The same things were measured in two ways. Each way mixes the same 12 hidden numbers, adds some noise and spreads widely along 6 directions of its own, which tell nothing about the thing.
In the rows, zero is written as 128.
Some things both ways: the first way, then the second way.
[118 145 100 134 103 113 114 120 109 168 126 141 121 118 137 124  96 123
 107 147 119 108 104]
[173 113 111  95 156 145 174 195 139 140 155 138  85 110  88 108 119 140
  71 184 101 153 115 152 129]

[119 129 117 132 155 142  36  98 106  91 132 178 112 108 131 118 132 137
 121 130 130 123 118]
[156 139 129 113 126 153 178 155 123 143 163 174 137 139 100 122 122 109
 115 179 113 162 129 152 180]

[169 124 108 134  73  76 150 148 134 118 167 137 139 105 107 166 130 175
 118 116 143 194 116]
[104 130 107  99 133 129 164 131 156 185 103 123 160 150 104 152 112 116
  83 113 129 146 110 109 173]

[ 90  87 163 130 123 191 124 131 132  99  97 109 165 212 123 132 104 168
 118 105 142 118  54]
[123 126 136 113 169 142 177 127 159 147 136 130 165 118 153 131 128 129
  84 162 145 153 112 127 180]

[116 147  95 115 152 143  80 125  78 136  80 157 113 130 157 109  52 125
 149 175 114 109  77]
[123 145  88 119 122 162 109 129  87 134 135 159  92 140  93 141 119 182
  92 170 161  95 139  78 147]

[136 127 178 154 155 148 142  85 147 106 142 153  93  86 133  93 163 127
  99 115 129 114 181]
[114 110  94 138  52 131  97  81  58 154 114 122 119 140 110 205 136 129
 130  96 131  85 155 109 119]

[166 121 132 117  87  86 120 145 123 140 154 119 115 117 118 141 130 114
 132  80 138 148 164]
[151 151 115 116 152 126 154 148 149 155 136 174 137 153  99 114 125 112
 103 174 144 128 132 166 154]

[107 133 145 152 136 121 148 111 146 167 128 109 156 138 145 125 145 107
 108 145 134  93 151]
[181 117 116 117 183 173 118 181 141 142 174 159  77  98 112 103 121 118
  79 203 168 108 113 146  88]

[126 129 146 140 142 128 115 104 150 121 157 127 157 138 127 110 135 137
  91 144 140 154 138]
[141 119 169 134 126 130 136 140 138 167 130 146 144 120 123 141 146  95
 125 144 137 118 136 161 131]

[104 111 168 113 116 141 132  89 162 135 130 121 149 163 146 105 135 107
 113  99 137 125 128]
[ 93 106 117 151  62 145  41  55  48 127 142  97  95 141 135 204 194 215
 135 123 141  26 174  71 105]

[195  87 158 120 129  92 166 195 147 143 115 108 145 153 122 144 102 142
 143 109 141 147 159]
[ 87 165 106 138 168  97 149 100 146 128 135 173 207 146 116 148 126 108
 139 130 145 137 131 153 178]

[110 121 101 143 120 130 169 111 119 129 123 170 134 121 153 142 166 148
 113 160 110 135 103]
[104  99 133 106 121 129 165 182 131 185 109 115 129 113 121 135 103 125
  86 124 120 150 118  68 170]

[147  50 132 103 114 165 120 166  56  58 106 130 160 142 109 196  87 122
 135 101  96  46  95]
[102 140  71 106 154 150  84 100 141 140 160 137 166 128 114 154 129 155
 111 146 142 132 128 103 123]

[154 117  96 146 112 108 161 163  90 105 116 175 138  64 144 187 113 155
 125 151 110 118 120]
[136 119 146 152  74 103 161 149  74 101 139 131 146 147 141 103 120 115
 179 120  73 182 160 163 156]

[ 89 130  86  92  93 126  60 145 158 117 173 119 160 143 129 144 152 122
 119 101 142 167  92]
[125 104  77  92 144 148  89 131 158 150 173 121 101  97 127 155 147 193
 102 150 122 126 104  62  79]

[110 163 113 105 145 110  95 113 123 109 119 163  76  82 125  84 137 102
 162  92 127 115 192]
[168 137 145 142 151 129 120 145 140 109 140 116  82 155 128  88 137 142
 124 168 140 132 107 191  78]

[107 146 157 162 195 152 100 100 148 116 106 164  88 119 148  52 133 151
 116 127 133 104 166]
[191 104 109  94 154 170 136 152 138 160 143 166  94 111 109 103  96  95
  81 201 190 114 140 184 105]

[165  86 103 136 154 145 162 184  86 154  64 137 105 113 138 163  92 108
 138 139  67  27  79]
[149  89  92 117 116 126 165 170 112 104 156  92  98 133 122  89 126 132
 146 111  78 174 129 141 126]

[130 120 150 132  86 156 116  98 109 110 144  91 171 160 156 169 109 128
 109 149 138 114  71]
[138  73 135 156  85  73 119 145 101 126  98  72  70 140 128 137 144 130
 145 103  86 108 124 145  61]

[ 88 153 172 177 160 201 119  38 151 106 113 127  94 161 131  78 165 176
  95 170 147  73  98]
[119 137 174 168 120  94 210 135 125 115  87 123 152 146 123 141 121  91
 133 129 114 164 114 155 164]

[116 147 139 133 105 140 110 126 159 134 152 111 128 123 137 126 122 148
 116 123 156 182 112]
[153  80  94  91  73 109 186 167  99 143 138  94  90 115 108 145 117 135
 113 104  40 189 118 152 114]

[135 111 138 161 111 130 115 117 130 147 141 118 118 133 107 155 182 126
 105 118 135 118 144]
[167 135 141 136 177 124 150 149 172 164 147 159  88 151 136  71 166  76
  99 206 207  96 116 180  72]

[145 139 127 161 124  92 130 150 116 157 127 127 123 105 104 151 111 151
 136 126 144 175 141]
[161 129 118 102 166 134 199 177 147 165 133 134  90 133 116  81 114  83
  73 165 169 148 104 201 123]

[190 103 167 178 115 111 223 161 182 203 106  70 118 176 134 150 167 158
 119 138 134 103 113]
[148 134 135 142 128 120 193 144 122 132 125 160 155 164 123  72 137  69
 136 162 158 134 169 161 177]

[165 112 120 108 116  68 166 166 148 178 130 100 180 172 126 129 103 109
 127 141 120 151 126]
[153 110 140  96 163 169 117 179 171 158 168 129 102 115 104 106 146 151
 113 153 123 125 114 144 128]

[112 133  58 121 162 107 111 149 117 170 114 187 106  86 114  88  88 111
 106 141  76 113 109]
[124 135 126 103 148 184 145 145 129 153 167 158 163  96 104 154 143 163
  95 150 120 128 146  85 206]

[ 98 147 126 128 140 134 107 107 157 127 133 136 143 108 163 111 129 112
 118 129 127  95 110]
[194  86  65 126 220 152  98 170 205 111 179  81  49 123 141 113 112 155
  91 136 106 130   7 123  53]

[101 154 116 156 130 131 165 103 148 168 112 154  89 131 122  96 157 172
 120 160 141 160 120]
[101 125 127 102 133 110 202 159 136 161 110 100 112 130 113 128 127 141
  79 126 123 168  99 123 150]

[138 114 144 100 151 103 129 152  98 120 105 113 150 127 149 146  98  93
 194 114 129 102 152]
[ 94 149 156 180 152  93 103 134  98  76 125 103 151 150 137  99 137 137
 175 106 121 130 144 172 134]

[129 146  95 112 178 109  61 128 107 135 121 177  76  76 100  77 108  90
 137 106 100 132 169]
[127 139  86 105 103 179 134 118 102 138 168 151  92 126  83 191 128 193
 117 114 115 127  96  89 161]

[112 146 114 177  98 117 142 109 105 153 166 126 136  66 128 181 138 139
  99 163 131 127 111]
[146  83 131 125  87 111 124 163  73 148 122  70  66 122 123  93 160 108
 111 130 124 109 179 181  38]

Other things, the second way, with their names:
K782: [130 140 117  93 143 162 132 142 152 232  83 162 145 149  98 102 112  94
  30 210 230  87 175  95 146]
K183: [128  93 101 125  75 107 127 132 120 134 146 128 107 124 137 144 119 151
 177  94  84 164 112  96 109]
K833: [115 143 119 153  39 117 134 106  60 131 139 155 128 140 136 185 125 159
 162 106  93 156 139  85 145]
K823: [ 68 107 124 116 125  90 159 144 135 151  91  91 161 113 104 144 131 129
 124  81 106 142 141  94 149]
K62: [114 126 109 142  86 122 143  95 108 149 107 107 149 144 135 174 133 111
 115 102 122 133 127 126 125]
K220: [114 165 170 158 123  82 126 135 114 141 146 187 160 145 162  87 159 132
 157 182 164 133 173 132 130]
K253: [132 111 132  90 161 147 134 166 172 202 147 122 106 129 106 104 172 124
  67 173 158  95 135 122 118]
K180: [131  84  82 120 119 121 137 121 104 144 116  71  69 146 125 128 148 120
  90 128 154  87 132 156  70]
K257: [143 137 116 107  55 165 121 123  92 166 152 143 118 139 111 131 155 150
 105 173 125 140 179  98 107]
K396: [138  97 133 134 100 117  94 114 115 115 158  88  65 169 139 125 189 197
 158 126  91  93 126 153 105]
K774: [123  84 138 122  93 132 134 170  95 149  98  96  92  91 124 150  93 150
 115  94 109 143 125  85 132]
K661: [124 104 147 149  46 101 126 135  82 107 134 116 100 123 116 152 137 149
 205  82  65 161 139 140  95]
K365: [133 141 110 119 115 141 121 108 110 148 126 152 118 137  89 150 141 150
 106 152 154  97 152 145 116]
K434: [109  88 151 165 131  95  82 115 107 139  86 115 128 107 129 155 128  82
 140 122 181  63 154 155  62]
K721: [130 178 178 176 202 117 155 159 148 130 101 144 210 149 114  74 146  30
  79 202 185 121 176 178 129]
K601: [ 93 169 119 133  91 120 168 101  93 145 131 157 160 148 131 175 133 164
 128 114 120 161 125  94 190]
K440: [131  95  65 105 111 113 150 130 140 137 135 119  50 128 118 155 112 179
 116 118 120 132  69  77  91]
K690: [139 158  72 117 135 170 121  87 125 162 147 175 102 152 116 189 122 178
  60 193 185  86  90  48 145]
K454: [ 82 132 136 105  88 123 200 139  85 116 134 111 115  99 105 147 134 181
 135  96  95 196 126 129 159]
K518: [ 79 153 131 143  78  89 166 114  80 113 121 149 204 158 124 133 131 152
 163 109  79 179 184 107 222]
K406: [114 129  90 129  80 119  93  88 107 148 125 140  91 167  94 150 162 145
 146 128 157  78 149 123  76]
K625: [124 153 154 160 172  92 100 112 162 134  87 110 162 173 140 100 145 113
 109 167 169 110 135 161  91]
K915: [131 107  93 102 140 137 156 138 156 127 137 115 123 120 110 147  98 147
 123 109  97 173  81 116 146]
K987: [125 139 115 113 185 140 137 149 164 139 114 145 152 113 102 144  69 129
  96 141 151 154  89 130 159]
K863: [104 157 158 139 178 132 122 145 161 179  78 172 184 125  91 140  95  83
  91 162 200  99 133 108 161]
K883: [135 132 125 131 116 135 127  98 133 166 122 134 136 139 134 165 144 118
  92 161 154 114 117 133 104]
K194: [ 99 135 106 159 141  90 141 107 129 102 128 119 146 143 132 161 119 119
 161  88 114 149  81 148 124]
K184: [167 141 113 133 216 134 125 188 209 136 149 105  59 175 140  51 117 124
 109 147 161 143  20 164  84]
K903: [133 155 139 157 119 119 122 127 112 121 150 168  94 175 105 128 157 154
 174 133 133  93 113 146 149]
K286: [128 179 134 144 141 144 111 101 144 147 142 170 123 167 120 158 145 158
 120 151 168 104  85 122 142]
K505: [109 114 122 136 115  89 126 139 120 109 117 109 112 132 121 142 112 180
 142 124  84 155 111 100 126]
K800: [114 158  76 126 186 120 158 114 140 126 175 158 114 144 132 143 149 151
 101 149 169 110  73 138 151]
K864: [122 124 116 104 115 146 157 145  89 156 136 108  94  95 119 167 118 152
  74 122 122 146 107 137 118]
K793: [ 91 140 131  94 125 114 213 166 143 140 126 158 180  94  79 174  90 154
 122 100  60 217 100 110 217]
K761: [167 135 152 155 117 122 156 189 132 103 180 135  89 154 154  85 116 141
 188 104  67 200  65 156 153]
K975: [173 140 107 101 200 160 114 184 197 189 126 149 127 166  84  72 114  97
  68 170 172 100 120 159 143]
K108: [111 164 145 175  81 156 122 103  72 139 145 164 154 153 141 168 143 124
 156 113 140 120 135  96 185]
K983: [121 125 130 126 121 137 131 150 137 114 143 119 132 130 111 138 123 172
 143 131  79 170 114  86 157]
K938: [150  83  99 106 104 147 157 169  96  98 144  85  31 102  84 147  98 172
 135  94  70 159  78 151 105]
K590: [137 159 178 130 165 138 163 182 150 138 125 145 145 121 105  94 130 129
  99 171 131 161 135 146 152]
K925: [150 138 101 126 135 131 147 151 130 132 142 127 111 165 124  85 115 118
 121 143 132 156 118 161 120]
K819: [111  96 137 145 110 100 108 114 133 140  94  83  83 135 117 180 146 167
 114 120 119  85 101  94  82]
K230: [119  85  95 113 117 142 114 130 108 175 107  91  88  90 126 136 127  96
  82 132 191  96 147 114  36]
K947: [166 155  74 147 106 167 139 123  87  88 165 141  95 184 119 132 107 181
 131 140  91 153  98 103 186]
K219: [104 111 106 109 149  99 162 128 136 134 127 132 168 122 117 127 125 110
 124 127 127 149 145 160 148]
K12: [157 113  85 117 103 171 163 162 122 133 141  80  82 141  84 155 124 138
  95 103  67 163  78 109 124]
K981: [ 67 108 146 128  81  81  99 102 111 152  91  88  92 120 140 157 152 182
 147  85 149 114 128 104  59]
K69: [106  98 123 100  89 127  97 126  84 172 138 105  72 119 122 135 158 164
 112 136 154 100 156 142  74]
K848: [ 68  85  60  79  88 100 117 110  91 153 111  70 109 114  90 189 126 177
 111  70  93 128 135 118 104]
K21: [117 134 103 139 189 112 168 115 157 117 134 143 118 103 152 156  99 132
 101 152 176 146  55 115 104]
K432: [110 124  54  85 171 164 124 130 135 164 104 120 152 107  93 134  90 122
  37 164 191 117 148  87 122]
K770: [ 77 117 149 158 135  87 114  94 117 105  98  67 150 114 136 157 181 147
 118 132 138 104 155 110  67]
K384: [106 146 132 147 106 111 126 137  98 129 141 127 154 144 126 131 149 126
 140 126 109 146 149 127 130]
K154: [114  77 172 107  86 106  92 110 131 183 108  75  99 133 140 113 206 145
 122 136 154  74 190 159  54]
K849: [165 130  71 134 184 127 152 144 172 111 193 130  92 146 121 140 137 127
 121 132  99 137  40 154 113]

Some of these things the first way, each followed by its name:
[132 125 136 144  79 116 132 111 119 137 158  80 169 125 118 199 142 129
 122 150 150  84  99]
K721
[108 142 138 132 111 143 205  98 161 130 108 151  99 142 173  89 180 143
 122 143 130  92 154]
K505
[132 130 169 119 144 141 149 141 137 110 101  76 175 198 148 109  68 153
 152 147 147 124 108]
K987
[144 126 125 131 118 152 167 124 124 137  96 140  91 163 144 109 133 158
 126 147 118 126  93]
K782
[ 88 163 119 124  72 121  56  87 161 101 176 147 119 113 126 124 170 149
 114  81 175 196 132]
K690
[154 118  87 127 121 132 139 175  92 125 101 158 121 118 148 159  67 180
 136 178 112 143  54]
K518
[128 128 126 135 102 118 152 133 128 137 149  97 145 162 105 126 125 153
 114 139 138 142 121]
K793
[169 177 135 137 135  89  95 116 200 163 172 110  94 123 133  89 162 152
 126 147 169 205 157]
K406
[127 123 125 168 137 122 149 109 105 100 149 158 153  66 111 173 146 142
 100 160 121 142 143]
K108
[102 130 130  87 132 158  97 133 174 147 102  86 136 190 120 105 111 105
 141 123 136 104  87]
K770
[113 105 135 122 110 167 178 136  98 104 110 100 134 176 101 143 142 128
 134 119 115 111 130]
K981
[ 76 140 133 125 167 199  95 104 113  92 105 159  73 122 113  81 131 137
 137 125 125 145 137]
K601
[121 132 130 111 120 151  87 125 138  83 128 142 136 125 105 126  93 143
 107 123 140 165 117]
K883
[143  98 121 129  97  74  97 170 109 159 145 146 120  89  96 168 137 101
 135  51 135 159 180]
K800
[121 127 142 130 127 133 135 108  93 103 126 116 127 130 139 153 161 115
 168 121 131 108 139]
K184
[123 116 183 131 174 197 152 116 161 101  93 128  93 137 119  89 130 133
 123 127 125 109 144]
K62
[129 122 100  97  86  86 170 180 149 143 144 153 109  98 133 149 208  95
 151  76 131 187 224]
K220
[ 88 160 132 147  82  99  60  93 181  87 226 106 132 111 122 137 228 168
 130  49 186 169 138]
K915
[159 102 104 114 154 107 172 172  81 145  69 189 120 107 117 129  76 118
 134 154  92 146 161]
K69
[125 115 152 136 135 182 197 129 124 101 100 130 115 114 123 139 140 117
 112 148 109 105 160]
K833
[141 128 136 165 181 158 117 127  98 103 102 154 131 106 135 131  74 174
 109 195 121 106 100]
K194
[148 152 112 131 161 110 126 116 117 123 117 145 140 135 152 102  96 147
 127 196 124 131 120]
K863
[148 109  63  73 131 133  96 173  81 103  85 148 147 144 131 148  51 111
 147 152  83  88  57]
K983
[136 156 131 112 120 113 115 139 145 121 109 127 114 108 149 130  97 131
 174 111 148 153 119]
K947
[137 125 137 109 126 149  86 111 112 112 131  85 135 131  99 152 105  88
 137 120 117  88  87]
K12
[144 112 128 111  93 112 157 148 164 150 144 106 145 179 107 124 136 144
 110 113 137 181 105]
K154
[113 125 149 108 105 162 154 100 124  83 117 134  99 137 141 114 146 136
 146 106 135  85 137]
K625
